The rows come from 5 hidden closed curves, with some noise, and rows from the same curve form a group. Each curve winds through 8 dimensions. The rows are also pushed far along 5 directions, which tell nothing about the answers.
Some rows, each with its group after it:
[-9 19  2  7 -1 -4 -4 -6  9 -6  9  0  7 -2 15 10  0 13 -5 12  0  5 -7 10
  3]
K_960
[  0   5  -4   0  50  -4  16  -9 -30   4  40  -8  18 -20 -11  13   6   6
  -6   2  29 -22 -29 -25 -14]
K_311
[ -5  -3  22  10 -40   4 -18  12  -9 -13   1   0 -17  -1  16 -10   7  18
 -18  -3   8  20  -8   7  14]
K_960
[ -2 -12 -19  -3   3  -3   8 -16  14  -3 -15  14  15  14   8  -1   9 -15
   7  12   2   7  -5   5   0]
K_390
[ 14   9 -23 -13 -11  -3  25 -18  -1 -10 -16  -5   6   7 -14 -42  13 -19
  -2 -13  14  15 -12 -12 -18]
K_311
[ -7   8  -1   2 -38   2   3   3  -9 -23   1  14 -20  -3  -9  -6   7   4
  -8 -10   2  18 -14 -12   3]
K_6
[ -2  23  -8   2  -9   3  15   2 -19  -1  25   3  -5 -21  -2  -3   3   9
   9  -5   0  -5 -23 -26   7]
K_390
[  8  26 -25 -10  22  -1  20  -6 -13  21  14 -13  10  -1 -19  -6   5  -2
   4   4   3   2 -14 -23  -1]
K_960
[-20  21  11  26 -18   3 -30  30   6  10  22   8 -19 -18  19  24 -11  17
  10  -1   0  18 -11 -23  33]
K_960
[ -8  17  13  13 -38   2  -6   9  -2  -6  -2  -2 -23  -1   1 -16  -2   8
  -6 -12   3  12   1 -22  13]
K_6
[  8 -17  -9 -19  -5  -3  15   3 -14 -23  10   7 -14  -9 -15  -3  12  -5
  -5 -19  -8  -2  -8  -4 -13]
K_6
[  2 -10  13   1   4   2  -2   2   1  13  -7  -6  19  -3   7   9   2   7
  -5   8   0  -2  -9  14  -1]
K_832
[ -2 -17   9  -2  21   1   3  -3   0   2   3  -7  11 -15   0  27 -10  -3
   1   3   0 -20  10  13 -12]
K_832
[ -5 -21 -13  -7  26  -6   1  -9  -1  -1   0   1  11  -4   7  16  -2  -6
   6   5   9   2  -1   8   2]
K_6
[ -4   5  12  13   7   7 -15   5  -7  14  13 -13  14 -12  23  16  -4  14
 -12  14  20  20 -16  13  12]
K_390
[ -4 -11 -14   0  25  -9  14 -20   7  -8   9   9  23   3  14  10  11  -8
  -4  14   6  -1 -18   6  -4]
K_390
[ 19  -8   9  -6   6  13 -10  30   5  27   9  -8 -11  -2 -33  13  -7 -11
   4  -7 -25 -22  35   0 -18]
K_311
[-12 -27  17  -5 -12  -4   0  -1  24 -18 -14  -1  -7   2   9   8  -1   1
  -9   0 -20 -11  17  28   3]
K_311
[  0  -7   3   0 -11   0  -2  -6  -1   1 -12 -13   5   2   5 -11   3  -2
  -9   0  14  13   2   7   0]
K_960
[ 13  13 -14  -6  14   1   8  -9  19  13 -10  -1  15  20 -23  -2   5 -12
   5  15 -19 -18  14   7 -23]
K_960
[ -1   8 -11   5  12  -2  16 -16 -19  -2  20   9  20  -7  19   1   7   6
   2  10  15   4 -28  -2   2]
K_390
[ -2  26  -9  19  10  11 -14  13  -4  40   7 -10   7  -9 -14  -2 -14  -9
  15   6  35  15  -7 -31   7]
K_6
[  0  16  -6   6  -6  -3   1   3   9  -2   4   2   0  -2   8  -1   4  -3
  -2  -3  -1  15 -18 -13   6]
K_390
[  7 -14  -8  -1 -13   4   3  -8  14  13 -45   3  10  20  -9 -11   2 -22
  11   1  -2   6   9  -3  -2]
K_390
[ 15  25  -7  -5  38  -3  26 -19 -11  -2  31 -15  16  -6  -4  -3   6  -2
 -18   5   1 -19 -13  -7 -23]
K_6
[ -1  -2  -2  -6  -1   0   0  -4  -5 -11  -1 -13  -9  -7  -2 -16  -6  -3
  -5 -10  17   6   5   0  -1]
K_6
[ -5  -4  17  21  23   0 -22   7  22  33  -8  -6  27  11  17  29 -15   2
  -2  21   6  11  19  32  -2]
K_960
[ -7  -1  13   4  -4  -4  -1  21 -14  -4  18   3 -12 -10  -9   7   4  15
 -11 -16   3   9 -13  -9   3]
K_960
[-12   2   9  14  10  -8  -8  -1   1  -6   7   6  -3   3  10  14  -6   7
  -5   1   6   1   5  -1   3]
K_6
[  0   2   2  -7  22   0   3   4  -3  -1  20  -7   5 -10 -13   4   0   8
  -9   4   7  -9  -7  13 -14]
K_832
[ -7  -2 -30  -7   3 -15  21 -27  -6 -15 -10  -8   5  -5  14 -25   8 -17
   5 -15  34  24 -20 -29   9]
K_311
[  1 -23   5  -1  -6   6  -7   6  11  16 -20  -8   4   1   7  11  -4  -7
   6   3 -10   1  13   7  12]
K_6
[  2 -40  20 -13 -12  -2  -2  -6  11 -25 -17 -12  -5   4  30  -3   6   1
 -27  -5 -12   8   9  35   8]
K_832
[-16  16 -11  16  21  -7  -6   1  10  23  11   2  14   2  -4  12  -1  -2
  14  13  19  -2  -9 -25   5]
K_311
[ 19  -6   8  -6   7  12   0  21  18  17  -1  -2  -6   1 -16  10  -9 -11
   2  -2 -35 -14  27  18 -14]
K_960
[ -3  12 -21  -7 -14 -12   9 -17  -1 -18  -6  -2  -8   2  11 -11   7   0
  -1  -8   2  19  -7 -12   8]
K_311
[ 18 -27  27 -14 -17   4  -7  23  21 -15  -8   1 -26   9  -3   5   4  -5
 -18 -15 -54 -19  33  25 -10]
K_960
[ 14  -7  -5 -15  -6   7   1  10   3  10 -12  -6 -12  10 -26 -16  -6 -11
   7  -9 -16  -7  28   7  -9]
K_832
[ -1   4   2  -6 -15   2  -4   2   7   3  -8  -9  -4   9 -17 -10   7   4
  -5   7  -8  -9  11   7  -7]
K_311
[  6 -14   4   0  33  -3   9 -26   8  15 -19  -9  35  12  27  13  -1  -7
   2  19  -8 -21   9  14   1]
K_390
[-10   8 -24   8 -14  -3  -2   3  -2   9  -3  15  -6   2  -1 -11   1 -10
  27  -4  14  13  -8 -37  18]
K_390
[ 26   0  21  -9 -19  18   1  34   0   5  20  -1 -15 -13 -23   5   4   1
 -15 -11 -38  -9   8  16 -21]
K_832
[  1  -5   6  -9  -4   4   3   0  -6 -10  -2  -1 -13  -1  -3  -8   2   7
  -3  -2 -11 -16  -3  -4  10]
K_311
[-19  46 -21  19 -29   0 -17  15  -5  23  -2  12 -10  -6 -17  -6  -8  10
  33   0  21  24 -15 -44  22]
K_832
[ -3   8   1   0 -41  -3 -11   1  -3 -19 -19  10 -15  11  -2 -24   8   7
  -8 -10   7  27  -9   0   5]
K_390
[ -6   9   3   2   9  -7   6   1  -4 -19  24   9  -7  -9   5   7   7   6
  -6  -5  -3  -9 -18 -17   1]
K_960
[-23   3 -25   1   2 -17   5 -29   0 -26 -10   1 -10  -6  33  -7 -11  -5
   8 -10  30  27  -4 -13  25]
K_832
[  3  -7  -1   5  15   2  -5   1   2  10  -6   2   7  -2   4   3 -13  -9
   8  -5   9   7   5   3  -2]
K_311
[  3  10  -5   2  28  -6  -1  -4  10  12   1   2   9  13 -12   6  -2  -5
   7   8  -9 -24  12  -5 -11]
K_390
[ -3 -11   7  -6   0  -4  11   9  -6 -11  10   8  -5 -11 -15   5   6   5
  -1 -13 -11 -17  -9  -6  -9]
K_6
[ -7   1  12   4  -2   0  -1   1  -2  -2  10  -2  11 -10   0  15   0  12
 -11   7   5   3  -4  22 -11]
K_311
[ -2 -12  17   9 -15   1 -10  16  12  -5 -10   5  -9  -5   8   1  -6  -4
  -4 -15  -2  16   2   6   1]
K_390
[-11  10  -4  15  -6  -2 -10  12   8  13   3   9  -4  -1  -1   1   0  -3
  13  -3  11  12  -9 -28  11]
K_311
[ -4  -2   7  -1   2  -1 -14  11   7  -1   7  -6 -16  -3  14  10  -5   7
  -1  -1 -14  -2  10   1  19]
K_960
[ -8  22  -5  12 -19   3  -3  -7   1  -3  -3  -5  -7  -2  16  -8 -10   2
  -5   2  17  30  -2  -2  14]
K_6
[  1  -4 -15 -10  -5 -10  22 -16 -19 -17 -10   8  -8   9  -3 -25   8  -6
   5 -21   7   4  -7 -26   4]
K_832
[ -2  13 -16  -5   0   1  11  -3   1  -2  -3   4  -2  -7 -21 -11  -9  -6
  13  -6   5   1   0  -4  -9]
K_6
[  8 -13  10  -4  16   5  -6  11   1  10  23 -11   3  -3  -1  21  11  -1
 -16  11 -12 -15  -1   2  -5]
K_390
[-13   2   1  14   3  -2  -9  -3   9   9 -16   7  10  -2  14  19 -20   2
  19   4   4   6  18  12   9]
K_832
[  1  10   3   2 -19  10   5  11  -6  -1   5   5 -11 -16  -6 -13  -4   4
   4  -9   2   6 -15  -9   6]
K_311
[ -8  11  16  12   1   0 -15  14   4   7  10   4   4 -10  -1  25  -5  19
   2   8  -8 -10   0  13  -2]
K_832
[  4 -14  27   3 -11  12 -11  26  -7   9  24  -7  -9 -20   5  32   0  12
 -13  -1 -20  -5   1  11   6]
K_6
[ 12   2   2 -11   6  -2  25 -19 -15 -21   8   1   8   1  -3 -24  19   1
 -19  -4   2 -12 -29  -4 -16]
K_311
[ -7   0  10  -2 -13 -10  10  -8  -5 -32   3  11  -1  -7   3   1   8  15
 -10  -9  -4  -3 -17  11  -8]
K_832
[ 14   4   2 -12 -28   9   9  17  -5  -5  12 -10 -23 -15 -13 -15   7  -5
  -6 -18 -19  -2  -1 -14  -2]
K_390
[  4 -16  13  13  22   9 -13   3   7  31   3   7  31  10  18  35  -6   2
   5  32 -13 -13  11  32  -1]
K_390
[  6 -29  12 -22 -24  -4   3  -9  10 -26 -33  -3 -11  25   2 -23  14   4
 -19  -5 -23  -3  15  31  -2]
K_832
[  1  -5  -7  -5  -8   1  11   4  -6 -16  11   9 -22  -4  -5   1   0  -7
   0 -13 -14  -1   6 -11   0]
K_832
[  7  -3   7   8   4   5  -5  17  12  21  12  -5   9  -9   2  28  -3  -5
  -2   4 -13   3  10  11 -10]
K_311
[  0  -9   4   3   7   3  -4  -6  -1  13 -24   5  11  12  -8  -3 -10  -5
  15   5   5 -12  23  12  -5]
K_390
[  2 -18  11   7  15   3  -5  -3   7   0  -5  11  13  12  22  11  -1  -4
  -4  11  -4  -2  -2  17   2]
K_960
[  2   1  35   5  26   0   6   8 -17 -12  56 -12  15 -38  27  30  11  29
 -36   2  -2 -15 -42  13  -8]
K_6
[  0  -8 -11 -13  51 -18  22 -29  -5 -26   9  -4  18   2   3 -11   6  -3
 -12  -4  18 -14  -9  12 -24]
K_832
[-13   4 -10  -9  22 -12  12 -23   0 -23   4  -6  11  -9   7  -9  -2   9
  -7   2  24   4 -16  16  -6]
K_832
[  8  -8  11  -2   7  -3   0  12 -10   4  11  -7  -4   0   6   0   5   5
 -14 -12  -3  10  -6  -3   3]
K_960
[-17  17   3  15 -24  -5 -20   8  16   8 -24   4  -7   8   7 -15  -6   8
  16  -3   7  14  -2 -15  24]
K_6
[  7  -9  15   1 -12   4 -15   6   5  -4 -13  -3  -9   9  24  -6  -4   2
  -7  -2 -11  10   7  13  15]
K_311
[ -7  -7  25   6 -40   2  -4  13 -10 -28  13  10 -22 -10   6   9  12  17
 -24 -10  -8  13 -18   3   6]
K_6
[  0   6 -12 -21  -1 -15  31 -19  -2 -30   8 -15  -5 -14  -5 -14  15   0
 -17 -19  -3  -3 -11  -8 -14]
K_960
[  3  18  -2   0  -5  -3   0   0  12   2  -1   0   5   9  -8   1   5   3
  -3   7 -13  -2   3   4 -10]
K_960

New rows. What belongs after each?
[ -4   4   9  11 -29   6 -13  25   2  12  -1   3 -13  -3   9   5  -3   8
   0  -8  -6  30  -6  -5  22]
K_960
[ -2   6  -3  10   8   6  -1  -5   5  29  -7  -1  17   2  10  14  -8   1
  19  19  -6 -10   6  -1  14]
K_390
[ -3 -12  -5   0   1   0  11  -6  -7   2   6  -2   8 -14  18   2   1  -6
   2  -2  12   6 -14  -6   7]
K_390
[ -4  22 -20   0   4  -6  -8  -1   6   2  -6   0  -5   5  -5 -18  -7  -4
  16  -5  11  13   3 -14   6]
K_6
[ -7 -25 -16 -16  13  -9   9 -39  24 -27 -44   6  12  30   6  -3  -5 -15
  -1  15  -5   0  28  49 -11]
K_6
[ 26  13   9  -7 -24  11  -9  26  -8   9   1  -8 -22   5 -35 -20   4  -3
  -7 -16 -17  -5  12 -15 -16]
K_390
[  4 -15   6  -6 -23   5   4   3   7   1 -20   6  -1  11  -7   2   8   0
  -1   3 -23  -3   5  12   2]
K_832
[ 13   7  -8   0 -37  15   2  21 -11  20  -2  -1 -16 -10 -21 -15   4 -11
  12 -13  -4  10  -8 -33   5]
K_390
[-13   3 -16   2   1  -8  -3  -6  -1  -3  -3  -9  -7 -11  12 -10 -11  -4
  11 -12  27  22   0 -14  16]
K_311
[ -1  31 -28   2 -23  11   0   9 -20  15   8   2 -17  -6 -30 -23   3  -4
  23  -2  19   6 -15 -52  15]
K_960
[ -5  10   7  12 -12   0   0  -2   5   1  -6  -2  -7   6   4  -6  -3   0
  -4  -3   1   1   9 -14   5]
K_6
[ 19  -9   2  -2 -18  10  -6  15   5  27 -29  -6   0   6 -15 -10  -8 -15
  16 -10 -12   3  25  -3  -6]
K_832
[  2 -30  13 -13 -18  -2   1  -5   8 -29 -23  -3 -16   6   2 -13  -3  -5
 -15 -14 -10   0  26  29  -9]
K_6
[  3  15  -8  -2 -22   7   8  -3   0 -13   8  -1 -11 -19   1 -17  -1  -7
   3  -8   3   7  -9 -11   0]
K_960
[  4  -4  -4   0  24  -2   5 -19  -7   5  -2 -10  22  10   4  -6   6  -3
  -8  14  20  -4  -3   7 -11]
K_960
[-13   8  -3   3   8  -8   6  -3   7  -2  10   3   6  -2  -9   2   8   3
  -1   4   9  -6 -11  -9 -10]
K_311
[-26  13 -16   8  -5  -7  -5 -22 -12  -2  -9  -2   7  -1  19  -5  -4  13
  14  13  36  16 -15 -13  30]
K_390
[ -4   4  -5  -5  -7  -5   4   2  16   6  -7 -13  -5  -4  -5   7  -1  -4
   1  -8 -10   4   8  -5   1]
K_960
[ -9 -32  13   2  20 -14   1 -20   1 -23 -13   1  18   6  33   4   5   0
 -20   0  20  10 -11  22  -3]
K_390
[  8 -19  -4  -7  -2   6   1   4   7   7 -16  -6  -8   0 -19  -8  -2 -23
   8  -8   0 -12  21  -9 -10]
K_960
[-14  25  -9   2 -39  -3  -9   4   3 -13 -13   9 -18  -6 -10 -15  -5  10
  14  -9   7  18  -7  -9   9]
K_832
[ -8  12  10   2   0  -3   1   4 -12 -22  32   0 -10 -20  -6   4   2  17
 -12  -5   5 -13 -10   1 -10]
K_960
[ 13   9   8   0  29   0  11   5  -7  11  26  -5  19  -2 -19   8   6   3
 -15   1  -1 -13  -4   8 -32]
K_960
[  3  -2  -7 -13   3   1   0   2   3  -2  -3  -3 -16   7 -12  -7  -1   0
   2  -2 -15 -11  11  -5   8]
K_960
[-11  18 -18  11   7  -9 -14   6  22  20  -9  -5  -4   4   9   1 -13  -9
  18  -4   8  20  11 -24  18]
K_960
[-14  12  11  13 -13 -10  -3   0   4 -24  18   0  -5 -16  40   7   4  17
 -18  -6  10  29 -34  -3  21]
K_390
[  8 -15 -10  -3  19   3  -1  -2  17  17 -11   2  16   9  10  22  -8 -15
  10  10 -17   4  17  22  -1]
K_6
[  5  -9  -9 -17  -1   0  21 -17 -14 -18  -2   1  -1   1 -17 -18  13  -5
  -7  -1   4 -13 -10  -7 -11]
K_960
[ -1   6  -3  -8 -12  -1  -4   1  -4   5 -11  -8  -8   9 -14 -13   4   7
   6   0  -2  -5   7  -5   7]
K_832
[  4  -6  -3  -4  -5   5  -6   4   6   7 -16  -6 -11   7 -19  -9 -11 -14
   6  -4  -1  -1  30   4  -5]
K_6
[  7  29  -6   3 -46  18 -10  45 -11  28   9  20 -39   6 -52 -10   0   5
  23 -10 -28   4   8 -37   9]
K_832
[  7 -12  -7 -17  22  -3  12  -8  -3 -10  13  -6  12 -14   9   9   4   1
  -8   3  -4  -2 -11  21 -10]
K_6
[ -2   1  -4   7   4  -6  -5   1  -8   0   0   2   3   1   0  -7   4  -3
   0  -5  25  15 -14 -19   0]
K_390
[  3  -9   3  12  25   1  -5  -1  17  27 -10  -1  27   9 -10  19  -3 -19
   7  13   7 -11  15   3 -21]
K_960
[-11  20  10  12  -7  -4   6  12 -29 -10  45  -2  -5 -29  -6   7  12  20
 -15 -13  25   6 -38 -28  -6]
K_960
[-10 -10  15  10   8  -6 -10   2   2   0  11   8   5   4  19  21   5  10
  -2  10  -6 -13  -1   0  10]
K_390
[-20   5 -17   3   4  -8  -6 -13  17   8 -23   1   4   9  16   8 -12   2
  24  11   2   7  12   1  27]
K_6
[ -3   1 -14 -13   4 -10  10 -20   0 -13 -16 -12   1   9  -6 -26   0  -4
  -4  -5  17   7  10   7  -6]
K_960
[  9   0   3   1   2  -1   4   0  16  -2  -6   3   8   7   5   4   7  -8
  -8   2 -17   1  -4   8 -10]
K_390
[  7  -5  13  -3  -7   0  -8  19  16  -6   6  -3 -20  -1   4   7   1  -1
  -8 -14 -28  -4  16   0   1]
K_960
[  9   5  -3   2   5   3   6   0 -11  27  -8  -9  14  -6  -2   1  -6  -6
  16  -5   4  -2   4 -13   0]
K_832
[ -9  -8 -16  -3   4  -3  18 -29  -3 -20  -7  -3   7  -4  19   3  -4  -9
  -6   4  18  20  -5  12   4]
K_6
[  3 -23  -1 -15   8 -10  -1  -3  13  -9 -22  -3   3   9   6  -8   4  -5
   6  -8 -10  -8   7  12   1]
K_6
[  9  -7  16   4  -4  16 -15  23  -3  14  18  -4 -12  -8   0  17   1   2
  -3   9 -19 -18   3  -5  10]
K_960
[  2 -19  -9 -19   4  -8   8  -1  -2 -17  -5   2  -4  -3  -4  -7  10  -4
   3 -14  -6  -5  -7  -1  -3]
K_6
[ -6   1  11  13   9   5 -33  23  18  25   0   2  -6  13  -3  22 -14   6
   7  15 -11  -3  31  16   9]
K_832
[  1  -1  25   3 -14  12  -7  17 -16  -5  18  -6 -15 -17  11   4   0  21
 -12  -2 -10  -6 -15   0  19]
K_311
[  7  -2   6   6  12  14 -10  17  13  30   3  -5  10  -2   1  21 -12  -3
   3  13 -12   3  12  18   1]
K_832
[  0  14  -1 -10  -9 -10  11   0  -7 -28   9  10 -16   6  -2 -19  11  15
 -14 -15 -11   9 -13   2   0]
K_960
[-12   1  11  16  12  -4 -18   3  -5  -6  15   5  -2  -6  20   5  -9  10
  -2   2  23   7  -7   1  11]
K_960
[ -3   6 -11 -15   9  -6  16 -17  -8 -28  16   1  -3  -3  -9   1   6   6
 -13   3  -1  -6  -5  11 -14]
K_6
[ 15  -5   6  -4   1   4  15 -10 -23  -3  12   2  13  -1   6  -4  13   5
  -8   2  -5 -11 -14   6 -12]
K_390
[-11 -14  12  -7  -7  -8  -7  -4   2 -27  -9  -2  -5  -2   5 -11   5  11
 -14  -5  11   2 -10  15  -1]
K_6
[ 11  14  -2  -9  -3  10  -3  25  -2  12  16  -2 -12  -7 -43  -9   1   1
   2  -4  -8 -10   3  -4 -17]
K_832
[ 16  -3  -3  -9   6   1   7 -11 -10  -6  -8  -7   3   6   6 -16   2  -6
  -8  -5  -1   2  -3   2  -2]
K_311
[-14   0  -2   3  16  -3   4 -10  -1  -1   2  -7   4  -8   4 -13  -5   2
   3   2  26  -3  -9  -6   7]
K_311
[  4 -32   2 -21  -9  -8  29 -25  -1 -37 -22   2   5  11 -12 -20  18  -9
 -20  -8  -4 -14  -1  20 -26]
K_960
[ -3  12 -10  -2  12  -3  -2  -8  -5  -1   3  -4  -1   7  -8 -17  -3  -1
   3   3  19  -1   5  -5  -3]
K_960
[ 10  -9 -24  -8  12   0  10 -17   2  -3 -17   3   8  12 -13 -11  -2 -27
   3  -2  13  13   8   2 -16]
K_6
[ 15  -5  15  -2  -2   3  -2  12  -7   9   1 -11   2 -13  -1   1  -1  -2
  -4 -15  -7  -1   5   3  -9]
K_832
[  4 -22  14   7  10   3  -3  -1   9   0  -9  11  11   8  22  12  -1  -5
  -6   7  -9   2   0  21   3]
K_960
[  2   1   4   1  14  -1   6   1 -13  -9  16   2  -1 -16   5  -2  -6   3
  -5 -13  13   4 -11   0  -6]
K_311
[  0   0  15  -9  -8   3  -4  21 -13  -8  24  -5 -26  -9  -9   5   5  21
 -13  -8 -19 -11  -1  -1   9]
K_960
[ -9 -12   8   7  13   4 -30  17  18  26 -12   1  12   4  -4  24 -10   4
  13  20   4  -3  10  23   7]
K_6
[-12  -2  -6   5  -7  -5   8 -18   0 -20  -7  11   1   5   6   4   2  -1
  -7   4  12  12 -10   4   1]
K_6
[ -4  -3   7  -5  21   2   2  -6  -7  -9  11  -5  -2  -7   6   5  -2  12
  -7   6  -2 -22  -8   3   8]
K_311
[  7   8  -4  -8   6   0   6   8   0   9   9 -16  -4  -9 -16  -2  -3  -3
  -4 -10  -4  -1   9   0 -11]
K_960
[ 19  -3  10 -10 -15   6   4  13  -5   8  -8  -6   4  -1 -24 -12  12  -2
  -3  -7 -13  -8  -4   1 -18]
K_832
[-18 -12  -4  13  18   4 -19 -10  20  17 -22  -6  11   2  15  14 -24 -11
  21  21  21  -3  22  12  17]
K_960
[  4  10 -12 -10   6   4  16  -9 -23  -7  13   2   1  -3 -20 -22   3   2
  -1   0  16  -4 -14  -5 -11]
K_960
[ 19 -21 -18 -18 -23   2   4   2  16  12 -57   2  -9  38 -26 -36   4 -32
  12 -15 -17  18  30  -2  -3]
K_960
[ -6  -9   1  -6 -12 -13   2  -7   2 -23 -13   7 -10  16  -4 -13  12   2
  -8  -8  -1   0  -1  -3  -1]
K_960
[ 11  13  21   9 -18  10  -4  32 -12   8  19  16 -13  -7 -27   7   7   9
  -4 -11 -19 -10 -10 -18 -15]
K_390
[-22   0 -29   6 -32  -7   0 -25  12 -10 -47  13  -3  20   9 -18  -4 -14
  18   5  29  38  -4 -12  24]
K_6
[ -7  -4   4   6  13  -3  -4   7  -8  -2  16   4   3 -10  -5   8   2   2
  -8  -4  22   7 -14  -6  -8]
K_390
[ 14  -7   3  -9 -11   6   8  -2  -7  -8  -3  -7   4  -2  -4 -12   7  -4
 -16  -5   0  10  -8  14 -12]
K_390
[ -1   9   1   4  11   3 -15  10   2  27   2 -17   3   4 -11   4  -9   4
   3  10   7   1  22   6   0]
K_960
[ 11  -1   5 -10  -5   1   9  -6  -1  -2  -1  -7  -1   4   7   5   3   5
  -5   1 -28 -13  10  11   0]
K_832
[  3 -11   3  -2 -14   2   1   2  -8 -23   7   4 -13  -6   5  -1   2  -4
 -18 -13   6  19  -4   9  -8]
K_6
[-1  7  1 11 20 -5 -4 -8 10  1 11 -6 14 -6 33  8 -8  0 -4  5  9 13 -4 10
  4]
K_960
[ -8   8  -6   2 -10   0   5   4  -4   5  -3  13  -5   7  -9  -4  -1   7
  11   1  -7   5  -3  -7  10]
K_832
[ 28   5  16 -14 -10  16  -1  28  -1  17  16 -10 -14   4 -29   5   9   7
 -14   1 -47 -22  17  12 -13]
K_960
[ 14  16 -18  -8  23   0   1   0  -3  23   2 -14  12   2 -30  -6   5 -12
  12   2   7 -20   3 -24 -19]
K_832
[  2  -3   3  -6   2   2  -4   2  -5  14 -12  -8   3   7 -19   2  -2   4
   9   6  -9 -21  17   1  -1]
K_832
[ -2   7   4  -4  -3  -6  -2   4   5 -10  -2   8  -8  16   0  -5   4  13
  -7  -2 -16   7   1  12   5]
K_960
[ -1 -10   8  13  31   2  -4  -2   4  13   7   7  22   3  24  21  -4   0
  -1  15   4  -1 -10  10   5]
K_960
[-13 -13  22   4  -7   1  -6   6  -2 -11   6  -5  -8 -13   7  -5  -3  11
 -11  -4  10  -4  -3  10   6]
K_311
